The same things were measured in two ways. Each way mixes the same 9 hidden numbers, adds some noise and spreads widely along 5 directions of its own, which tell nothing about the thing.
In the rows, zero is written as 128.
Some things both ways: the first way, then the second way.
[ 73 148  87 145 148 112 128 136 159 138 148  81 118 137 137 159 114 151
 147]
[135  98 158 121 141 119 101 146 129 110 150 137 134 114 128 126 140]

[165 106 147 109 126 106 130 122 123 117 125 141 135 130 123 110 146 146
 123]
[134 182 119  89 125 117 152 212 111 109  92 150  85 137 121 145 154]

[134 123 136 157 133 110  97 107 132 122 136 111 133 111 154 103 110 108
  86]
[142 171  77 135 167  92 127 144 156 120 140 143 128 106 138 109 113]

[ 94 135  92 161 146 121 131 141 135 117 139 115 140 124 126 151  97  79
 113]
[174 125 135 146 132 108  70 176 152 131  98 124 115 129  99 124 162]

[141  90 118 218  96 115 116 142  86 103 200 116 114 151 168  75  98 126
  53]
[ 95 160  72 165 122  78 154 131 148 174 116  97  60 177 155 123 146]

[ 97 141  91 135 113 102 150 124 145  89 152  92 124 154 151 127 127 112
 128]
[104 150 150 126 101  94  81 189 147 122  95 102 111 149 161 161 153]

[ 97 111  81 142 144  62 113  96 151 123 143 146  99 121 168  89 112 108
  75]
[111 134 131 147 101 113  98 158 152 120 109 109 125 135 163 152 138]

[139 129 137 129 117 134 130 139 143  95 147  94 149 158 132 133 146 138
 153]
[104 182  76 112 139  87 122 138 136 123 109 130  96 145 140 139 138]

[157  92 127 156 135 128 124 116 131 127 132 160 164 138 132 101 123 120
 140]
[130 121 117 149 100  95 125 168 118 130  77 108  84 139 141 149 190]

[141 137 124 136 132 113 138  87 146 138 125 124 116 147 159  94 129 127
 131]
[119 145 147  98 133  98 163 178  84 105 122 159 106 106 138 141 156]

[214 121 161 119 150 154 129 146 130 117 127 166 166 128 127 126 144 119
 105]
[124 182  65 136 117  86  56  73 135 135  66 118 126 139 154 175 144]

[172 137 170 125 104 155 134 105 129 121 103 110 139 135 143 102 137 103
 123]
[179 141  97 121 186  72  30 112 139 102 133 171 135  62 114 123 159]

[151 119 113 121 124 138 144 125 153 129 117 126 134 132 156  91 112 107
 103]
[152 147 161 100 145 115 155 118  95  67 109 163 178  86 152 160 143]

[169 142 140  89 143 111 161 119 122  85 110 149 116 133 123 134 162 144
 136]
[ 68 116 164 133 101 115 155 100  74 154 109 150 130 130 114 139 125]

[138 143 107 178 120 146 143 170 122 110 156  73 127 130 146 132  98 117
 103]
[141 118 118 149 154  80  59  56 147 123 126 106 178 127 149 148 122]

[141 132 150  97 144 118 113 121 133  97 137 122 129 124 142 126 142 155
  93]
[179 160 117 111 155 133 110 159 150  59 138 177 155  69 139 143 127]

[154 112 126 107 143 122 105 129 178 117 108 128 187 115 134 134 148 129
 163]
[ 87 144  92 122 121 100 129 129 123 164 112 104  88 172 158 121 148]

[171 108 144  92 132 139 148 132 137 147 127 128 137 137 134  93 121 172
 117]
[171 153 109  95 178 107 108 122 154  41 159 176 172  81 124 140 125]

[141 166 120 136 176 145 148 148 132 158 126 123 112 116 122 170 115 152
 111]
[158  92 183 111 150 130 107 105  75 130 141 178 147 101  93 122 137]

[107 111  91 147 128 134 122 147 160 123 120 110 148 115 137 116  90  64
 103]
[161 114 129 141 165 110 113  58 128 124 129 143 175 115 122 115 133]

[111 123  78 144 138 113 130 132 170 130 126 109 140 124 137 107  87  39
 104]
[180 130 127 126 168  97  82  81 129 122 129 141 164 124 122 131 129]

[ 69 114 108 111 120 118 136 150 145  53 144  68 130 165  88 136 115  70
 163]
[158 105 106 146 122 121  78  72 135 133 115 135 160 130 114 119 140]

[173 135 127 112 128 139 153 147 130  87 124 123 114 127 154 115 135 148
  98]
[125 109 144 113 140 116 139  75  90 115 133 159 147 115 124 131 143]

[207 125 142  98 159 141 150 108 146 117  91 163 149 113 145  91 127 130
 125]
[147 170  60 107 132  78  97 149 151  68 103 146 144 110 116 126 156]

Other things, the second way, with their names:
<1002>: [ 96 198 100  90 131  95 183 129 100  86 107 167 134 122 128 151 125]
<1411>: [117  73 182 151 126  99 116 108  91 123 127 148 153  92 105 135 147]
<1362>: [151 165 104 131 151  78  89 140 154 120 145 136 157 128 120 119  96]
<536>: [113 198  58 112 141  68 170 154 126 135 108 112  97 174 140 128 123]
<994>: [140 167  85 137 177  83  88  90 150 126 149 144 124 117 135 152  94]
<843>: [103 137 132 163 105 103 134 122 134 145 129 117 138 119 190 130 123]
<1350>: [137  93 196 138 128 113 151 113  62 129 101 148 114 117 120 178 165]
<120>: [130 105 157 148 106  94  99 143  99 151 107 134  89 130 125 143 168]
<12>: [166 144 144 123  95 108 125 221 130  90  87 120 140 121 154 143 163]
<1115>: [127 162  87 121 155  83  91 109 140 107 103 138 111 120 134 159 158]
<212>: [137 164 140 123 156 119 136 144 114  86 109 171 164  57 131 167 110]
<1292>: [155  68 171 167 124  92  51 124 121 143 112 112 146  96 146 133 169]
<429>: [ 95 121 146 128  70 123 127 106  77 140  61 132 122 146 144 157 184]
<1466>: [138 147 152  83 146 126 156 158 103  77 138 165 157 110 119 150 111]
<396>: [100 170  85 109 152 125 175 119 131  87 123 171 137  87 118 124 129]
<826>: [161 155 119 139 156  86 103 124 141  86 118 126 154  97 169 176 128]
<606>: [171 129 105 125 172 130  82  75 156  98 157 172 188  87 112 108 106]
<502>: [171  91 172  99 139 125 135 133  75  80 106 149 135 106 132 177 176]
<240>: [111 144 122 116 135 104 151 110 120  96 135 143 157 120 143 134 126]
<638>: [122 164  99 141 113 111 177 152 123 116  94 161 113 108 115 118 156]
<1017>: [153 108 137 137 129 124 149 146 115  83  94 146 130  80 136 151 183]
<493>: [155 211  94  89 144  89 146 176 122  74 108 162 138 110 141 148 129]
<513>: [107 117 184 149 153  87 149 109  96 125 126 122 134  99 170 177 130]
<474>: [142 119 141 158 115  92  85 134 122 146  86 101 117 152 133 160 151]
<1444>: [123 181 135  73 132 125 171 139 102  58 121 164 159 119 144 181 109]
<185>: [ 57 113 138 143  89 124 176 106  75 160 102 119  98 138 181 152 152]
<1416>: [118  82  94 204 110 103  56  80 156 161  87  95 105 120 137 144 173]
<1143>: [ 98 169  91 143 155  72 176  98 131 145 144 120 108 156 150 129 109]
<299>: [115 141 135 102 146 112 154 149  91 129 143 169  96 113 120 130 129]
<1429>: [103 124  73 152 147 105  86   4 145 159 151 121 170 152 136 123  81]
<769>: [146 158  72 144 149 116 118  73 155 108 130 157 149 109 121 128 116]
<1435>: [148 147 141  91 134 120  78 140 119  88 100 149 172  99 140 147 144]
<973>: [133 146 114 150 133 111 139 146 126 140 107 156 120  96 122 100 149]
<103>: [120 141 150 119 138 107 165 141 100 128 131 133 100 137 163 151 143]
<1336>: [119 188  73 125 165 115 125  96 145 137 111 164 112 135  71 136  97]
<1299>: [146 159 110 127 170 124 123 126 153 106 134 145 131 109 143 142 121]
<497>: [194 135 154 142 173 140 151 149 143  78 140 159 159  74 134 156 112]
<1182>: [107 146 111 181 142 114 146  41 127 121 116 149 180  69 161 165  93]
<1234>: [190 136 134 104 129 145 135 118  90 109  92 155 147 136 110 151 142]
<161>: [121 137  93 141 135  90 128 125 131 122 110 124 108 138 116 146 141]
<117>: [148 175 120 121 130 124 210 157 101 120  98 160 113 137 108 133 129]
<594>: [147 120 108 158 109 146  66  97 147 139  84 138 133 115 120 142 152]
<641>: [135 130 111 155 108  97 110 143 128 157 117 120 115 135 151 111 143]
<628>: [183 124 113 151 139 109  69 122 156 113  95 126 139 114 123 135 166]
<463>: [108 138 146 132 142 110  80 109 147  93 121 151 164  89 123 158 127]
<1128>: [101 127 137 136 130  93  97  93  92 157  86 128  98 127 139 168 160]
<748>: [109 158 116 130  98  98 125 186 131 115  90 124 113 138 128 153 134]
<128>: [170  95 188 123 118 129  75  98  90  81  79 143 187  78 153 190 167]
<595>: [156  95 134 163 124  91  73 137 158 108 119  99 159 109 152 134 158]
<55>: [109 149 114 107 112 128 117 137 145 105 125 139 135 136 156 122 146]
<852>: [141 122 138 127 102 100  61 122 141  98  99 112 148 127 183 154 179]
<1156>: [144 237  63  94 179  87 140 109 131  62 123 180 152  80 151 181  89]
<342>: [120 153 112 146 162 103 144  55 129 137 137 128 184 125 150 131  83]
<777>: [106 170  75 143 159  85 122  43 155 116 129 131 166 135 129 142  95]
<1263>: [105 161  70 130 111 112 103 117 132 170  97 142  94 156 105  92 151]
<725>: [105  96 130 173 138  95 127  68 116 150 108 117 117 124 133 152 151]
<490>: [157 167 132 110 126 142 142 158 126  72  91 172 171  78 124 147 133]
<574>: [163 160 135 110 140 104  91 133 126 115 100 139 165 121 128 135 135]
<1019>: [166 139 148  92 175 130 108 131 130  91 171 174 166  99 119 125 101]
<623>: [151 187  81 126 155 102 190 164 143  66  97 149 124 103 117 161 135]
<663>: [148 166 119 130 153 123 110 103 139  94 101 153 170  74 168 153 133]
<1358>: [127  86 107 166 159  92 109  85 155 117 168 115 137 112 146 137 117]
<1021>: [ 98 179  95 124 134 113 202 138 139 115 136 142 117 149 136 130 104]
<754>: [165 145 124 130 128 144  45  95 170  76 115 144 215  78 171 148 121]
<1403>: [ 96 148 146 126 149 112 185  62  77 134 147 160 141 122 152 164  88]
<853>: [ 94 137 130 124 150  91 136 110 129  94 162 136 166  91 175 147 101]
<604>: [100 150 106 145 129 102 170 111 116 163 130 115 129 153 151 117 101]
<10>: [114 138 151  94 122 130  93 145 100 119  98 157 128  99 144 144 160]
<1457>: [ 96 132  63 151 153 101  85  98 182 167 127 109 100 161  97  90 133]
<689>: [139 133 133 147 135 122 134  78 128 120 112 124 150 130 161 156 134]
<1015>: [108 147  84 160 142  88 122 120 151 157 134 117 103 132 144 115 123]
<1256>: [125  89 148 143 113 118  56 103 132 132 135 122 130 131 156 151 148]
<740>: [130  90 163 155  99 114 104 154 128 127  79  98 112 137 146 160 191]
<460>: [ 72 144 116 115 121  95 156 117  83 135  97 147  97 121 134 139 163]
<1213>: [ 89 111 155 115 113 119 107  86 102 136 129 131 144 142 151 142 134]
<116>: [ 91 165 106 142 127  65 152 134 127 108 124 123 119 114 180 159 128]
<576>: [170 152 137 141 122 132 147 122 126  98 102 140 148 125 147 178 128]
<1058>: [110 161 104 135 146 137 131 105 145 122 131 161 158  96 128 110 103]
<94>: [188 169  97  98 187  74  65 114 148  65 136 153 148 101 139 165 133]
<785>: [112 162 105 122 168 114 166  92 118 113 145 191 121 105  82 129 106]
<768>: [120 157 109 128 142  68  99  81 134  90 131 138 178 115 145 151 115]
<836>: [167 148 144  97 190 125 158 110 108  74 157 177 169  74 146 142 112]
<1427>: [125 177  97 116 141 102 168 114 148  62 143 155 183 106 146 134 102]
<244>: [140 133 140 124 152  88  63 130 141  92 131 133 172  90 144 155 121]
<1049>: [212 145 150 130 166 105 101 173 145  71 113 134 139  90 158 178 149]
<1390>: [131 148  92 111 159 124 156 125 151  97 173 168 144 120 105  90 105]
<1456>: [224  95 139 125 149 127 118 151 122 112 130 149 117 133  97 114 171]
<1396>: [151 137 109 121 148 103  71  89 125 100 130 145 134  97 177 166 143]
<979>: [139 160  96 110 132  95 113 105 115  82  77 127 155 118 146 173 152]
<933>: [147 114 160 102 131 107 114  97  62 176 124 131 118 165 146 121 142]
<1059>: [111 152 144 150  99 143 121 127 136 118  86 121 148 126 159 185 114]
<112>: [122 129 145 156 150 120 150 135 126 128 117 141 151  77 132 125 122]
<975>: [153 127 141 136 130  96 135 181 127  97 102 127 129 105 135 142 164]
<724>: [134 100 110 160  93 106  54 146 159 180 114  89 111 172 142  87 162]
<162>: [ 79 127 129 147 145 104 200 111  95 153 137 131  82 142 133 152 117]
<956>: [ 92 107 156 138 154 104 145  79  99 157 136 132 140 137 103 128 115]
<818>: [118 152 150 119 110 120 117 122  99 114  88 157 139 113 134 163 145]
<1258>: [159 147 134 111 168 142 144 109 105 115 127 174 141  99 111 146 112]
<931>: [118 129 141 139 139  95 153 121 119  92 144 152 164  92 124 139 113]
<283>: [116 117 101 138 147 123 105  69 112 172 143 142 117 121 137 109 123]
<524>: [117 131 135 128 151 102 153 162 148 120 148 115 102 153 134 132 130]
<251>: [116 143 133 133 128 109 104 128 160  82 122 136 159 104 144 151 139]
<693>: [119  90 188 137  95 112  73 105  99 134 110 110 171 124 184 162 143]
<731>: [152 104 155 131 119 134 174 161 114  92 114 138 130 119 125 144 160]
<271>: [ 99 148 114 157 141  89  96  86 158 144 134 107 135 144 160 149 105]
<990>: [ 98 122 104 118 130  96 111  84 109 126 123 140 127 135 118 138 138]
<804>: [132 149 106 119 120  99  47 111 152  87 101 119 155 114 182 166 159]
<138>: [153 111 115 130 185 118 118  89 146  86 140 151 143  85 121 133 150]
<1267>: [121 186 102 100 152  93 215 208 124  97 129 140  99 136 125 125 124]
<523>: [112 114 189 151  84 142 113 126 109 143  98 122 150 121 188 164 140]
<151>: [162 114 166 117 139 131 188 127  82  93 143 161 161  87 180 124 145]
<386>: [133 140  96 156 116 109  72  61 132 150  79 111 156 133 156 143 143]
<893>: [109 125 119 147 101 103 144 164 119 137  93 120 101 132 133 129 163]
<562>: [ 97 153 155 101 135 114 166 127  82 103  99 144 113 132 131 189 137]
<53>: [ 92 105 111 167 147  86 113 108 158 171 186 121 127 139 121  67 107]
<17>: [123  94 120 154 171 116 107  49 121 150 152 149 113 108 119 134 131]
<1447>: [122 153 101 111 132 144 163 135  92 130 103 178 109  92 122 114 146]
<183>: [106 104 129 159 141  88  67  87 138 164 159 127 154 120 124 103 100]
<596>: [123 155  94 151 114  84 137 163 172  84 117 109 147 121 165 140 140]
<861>: [108 144  77 149 152  91 150  42 145 130 136 125 164 152 117 114 103]
<898>: [210 160 101 116 145 115  59 121 163  57  87 128 175 104 170 175 161]
<189>: [126 142 120 144  95 123  91 133 153  97  77 107 155 137 149 182 136]
<361>: [165 128 136  97 141 118 141 145  81 129 110 158  99 120 135 116 183]
<1060>: [138 137 108 130 146 101 142  88 109 155 141 139 104 148 145 111 142]
<616>: [ 89 156  93 130 129 115 112  66 143 101 132 148 174 103 153 148  99]
<1224>: [167 115 122  94 159 103 148 122  79 133 141 171  81 143  91 103 174]
<1111>: [ 89 183 130 129 133 116 142 157 140 132 133 146 138 121 142 132  86]
<771>: [166 165 116 115 117 116 173 169 123  73  99 151 141 121 125 148 147]
<909>: [ 96 148 138 107 142 100 153 124  97  90 140 155 154  83 173 164 109]
<508>: [123 105 143 151 106 135 153 130 103 144 118 129 140 106 170 113 139]
<1296>: [118 187  88 134 143  94 108  64 144 109 119 134 185 104 195 150 100]
<1465>: [107 169 125 112 134  92 171 151 114 111 139 155 161 124 111 115  94]
<652>: [150 123 102 139 146  91  98  84 120 108 110 157 116  98 119 146 173]
<756>: [126 174 114 110 157 109 165 160 126  84 129 186 109  98  81 141 125]
<1335>: [142 114 140 124 152 100 113 106 114 108 121 141 136 123  98 151 137]
<1483>: [ 90 154  93 154 129 120 164  90 130 123 126 145 138  96 165 142 105]
<1398>: [137 186  98 112 122 107 126 118 105  83  70 164 163  87 136 166 137]
<176>: [144 188  81 105 169 131 195 153 119 113 143 177 110 105 122 118 101]
<912>: [179  96  98 155 129 105  82 152 144 124  86 111  82 134 112 141 196]
<452>: [ 96 121 150 157 121 133 161  95 108 159 101 134 103 147 123 155 134]

Some of these things the first way, each followed by its name:
[ 88 153 108 121 116 108 118 112 162 112 114  90  86 124 166 132 139 122
 101]  <10>
[116  95 112 159 131 107 129 137 114 107 163 130 124 150 117 103 101  87
  96]  <117>
[107 168 130 111 159 147 139 163 144 136 157  61 134 143 109 181 119 173
 141]  <1019>
[ 41 141  62 162 159 129  99 164 192 125 139  86 160 127 132 205 117 112
 168]  <1457>
[126 163 113 124 176 145 135 157 153 124 161 112 146 142 137 181 134 178
 132]  <1256>
[ 55 114 100  99 135  95 109 123 171 113 126  84 115 133 114 122 107  86
 124]  <606>
[137 115 117 155 134 120 115 116 153 134 142 121 165 139 144 109 117  95
 126]  <826>
[171  92 145 107 138 120 138 169 113 100 131 133 136 126  86 119 121 120
 115]  <1234>
[161 147 139 112 148 122 151 152 117 120 138 103 113 126 123 146 136 193
 129]  <1466>
[138 132 149 145 146 128  92 144 126 130 139 109 123 110 135 149 132 156
  97]  <283>
[ 68 112 132 117 135 110  98 118 138 143 136 105 122 133 110 137 119 131
 117]  <1058>
[121 152 105 144 122 137 164 131 138  91 162  91  96 178 153 113 124 123
 121]  <1002>
[ 96 153 120 154 117 120 136 136 109  75 165  54 109 137 145 135 110 137
 110]  <53>
[143  87 136  87 158 141 147 115 149 174 137 146 172 165  94  87 103 145
 159]  <1427>
[106 151 146 121 145 119 110 104 148 119 118 108 140 134 121 167 154 127
 160]  <212>
[172 107 203 102 129 140 101 126  97 123 114 137 131 117 111 130 160 185
 115]  <1447>
[ 94 150  77 116 154 132 159 105 202 123 130 102 158 175 133 118 109  56
 179]  <768>
[143 110 113 135 134 116 120 116 161 137 139 138 157 138 155 106 129 122
 119]  <103>
[143 118 109 163 143 120 126 166 110 112 161 161 121 124 143 154 133 156
  76]  <452>
[ 48 126  62 146 139 100 130 106 189 141 146  89 112 166 147 106  93  85
 144]  <240>
[118  81 101 144 120 106 115 139 146 117 148 132 142 135 139  95 108  92
  94]  <689>
[145 145 110 137 155 120 124  97 159 121  89 143 158  93 158 128 121  76
 121]  <1292>
[176 125 146  97 134  98 164 101 110 106 107 126 120 122 116  88 121 118
 122]  <1465>
[151 133 155 108 146 165 117 130 159 131 144 109 185 146 131 123 121 107
 120]  <1296>
[142  75 110 148 102  89 132 125 128 144 124 132  96 136 137  72 119 141
 123]  <502>
[ 93  84 119 159  98 135 104 153 139 152 139  97 134 142 130 125 118 160
 137]  <138>
[ 95 117  81 133 186 157 100 144 215 175 138 132 202 140 125 146  90  73
 141]  <898>
[ 41 131  89 175 107 123 132 119 153  92 157  54 138 176 129 134 106  78
 181]  <975>
[131 145 116 113 166 151 148 144 173 135 127 115 163 162 104 172 143 153
 210]  <990>
[142  80 127 139 139 129 108 137 151 109 117 152 194 133 105 136 140 111
 187]  <912>
[135  95 162 113 134 132 107 145 121 115 144 122 189 136  89 155 140 150
 153]  <497>
[ 98  86 102 156 120 106 100 101 152 132 120 146 126 133 152  94 121 112
 126]  <1017>
[204  93 156 146 130 104 114 130 106 124 137 172 151 119 136 121 166 192
 126]  <162>
[187 150 118 157 159 138 124 145 154  86 138 111 178 117 154 140 126 109
 138]  <536>
[117  89 114 151 131 120 130 147 115 128 154 128 132 145 117 118 109 161
 135]  <731>
[ 73 127 105 163 150  98  85 100 148 126 145 104 109 117 157 114  97 100
  84]  <508>
[161 109 133 144  80  97 147 155  88  80 119 101  94 109 136 113 140 150
 106]  <956>
[159 133 137 142 144 104 148 122  97 105 150 132 106 135 128 123 132 160
 114]  <748>
[133 104 140 172  97 138 123 150 105 116 172  88 152 152 129 111 110 120
 107]  <1049>
[187 106 156 111 136 125 113 111 146 143 129 147 150 134 146  86 142 143
 106]  <1396>
[121 155  97 131 156  91 141 106 152  98 136  98 127 123 136 111 100  54
 106]  <1362>
[118  85 143 143 116 125 108 126 113 181 134 138 100 132 136 101 118 191
  98]  <396>
[108 107 116 115 137 109 128 133 145  92 165 112 153 164 116 123 132 134
 150]  <1021>
[112  99  97 151 150  95 114 123 132 144 136 133 127 104 132  92  75  93
  72]  <724>
[168 118 132 140 139 118 114 142 126 114 126 126 149  96 141 115 112 105
  78]  <342>
[135 140 100 154 131 127 150 158 138 122 159 119 115 157 145 155 146 168
 138]  <562>
[149 123 131  98 140 133 131  94 185 130  89 154 169 147 138 125 164 119
 188]  <460>
[145  88 125 113 115 113 121 118 156  95 128 126 160 144 133  74 121  68
 118]  <1060>
[147 127 103 142 170 145 130 173 139  98 143 128 161 116 125 147  98 110
 107]  <1456>
[211 118 159 114 155 118 124 163 100 109 117 184 134  89 119 156 161 166
  81]  <1336>
[137 121 138  86 157 143  93 105 192 133  91 154 200 112 139 139 143  82
 131]  <663>
[ 65 108 111 104 149  90 112 130 158 104 155 119 160 163  85 164 144 109
 171]  <1059>
[115 113 147 162 141 127  98 112 115 139 156 139 135 146 128 130 125 122
 101]  <1182>
[114 131 111 113 142 103 151  92 153 102 126 120 138 157 127 112 131 103
 165]  <931>
[109 102 130 119 107 102  96 138 148  84 139  96 149 130 134 131 147 126
 126]  <1299>
[101 101  92 148 143  98 119 108 169 128 132 133 149 154 118 121 126  98
 181]  <161>
[136  92 142  94 133 132 114 131 162 104 105 131 192 132  92 124 130  60
 156]  <386>
[121 154 120 127 163 147 135 111 173 133 140 103 165 161 128 133 115  90
 158]  <493>
[169  86 135 131 103 121 134 128 134 120 111 127 134 135 126  79 125 112
 136]  <979>
[134  98 143 113 101 124 156 148 104 145 153  98 104 162 106 100 119 180
 125]  <1213>
[125 167 135 121 139 169 164 160 122  88 161  95 128 173 120 173 140 142
 134]  <818>
[173 149 124 130 128 146 144 142 158 103 138  96 153 142 156 118 131 112
 124]  <94>
[137 121 110 121 164 125 131 150 142  83 166 144 165 147 119 141 124  99
 110]  <576>
[105 148 106 200 121 144 125 135 139 152 167  91 143 159 157 157 124 136
 144]  <513>
[137 111 152  96 131 116 131 123 124 128 140 123 114 147 118 108 137 170
 117]  <616>
[113 117 124 115 143 125 127 125 141 115 128 129 127 139 117 122 116  93
 112]  <1263>
[146 112 158 137 164 127  91 110 127 158 152 158 142 133 137 127 136 176
 103]  <1483>
[178  99  84 162 142  98 134 147 123 110 130 161 101  89 175  72  91 106
  33]  <861>
[ 97 131 101 120 172 116 136 102 169 158 133 158 144 163 118 149 138 130
 171]  <756>
[ 63 145 103 125 175 135 105 154 162  91 150 119 144 144 111 198 132 105
 134]  <594>
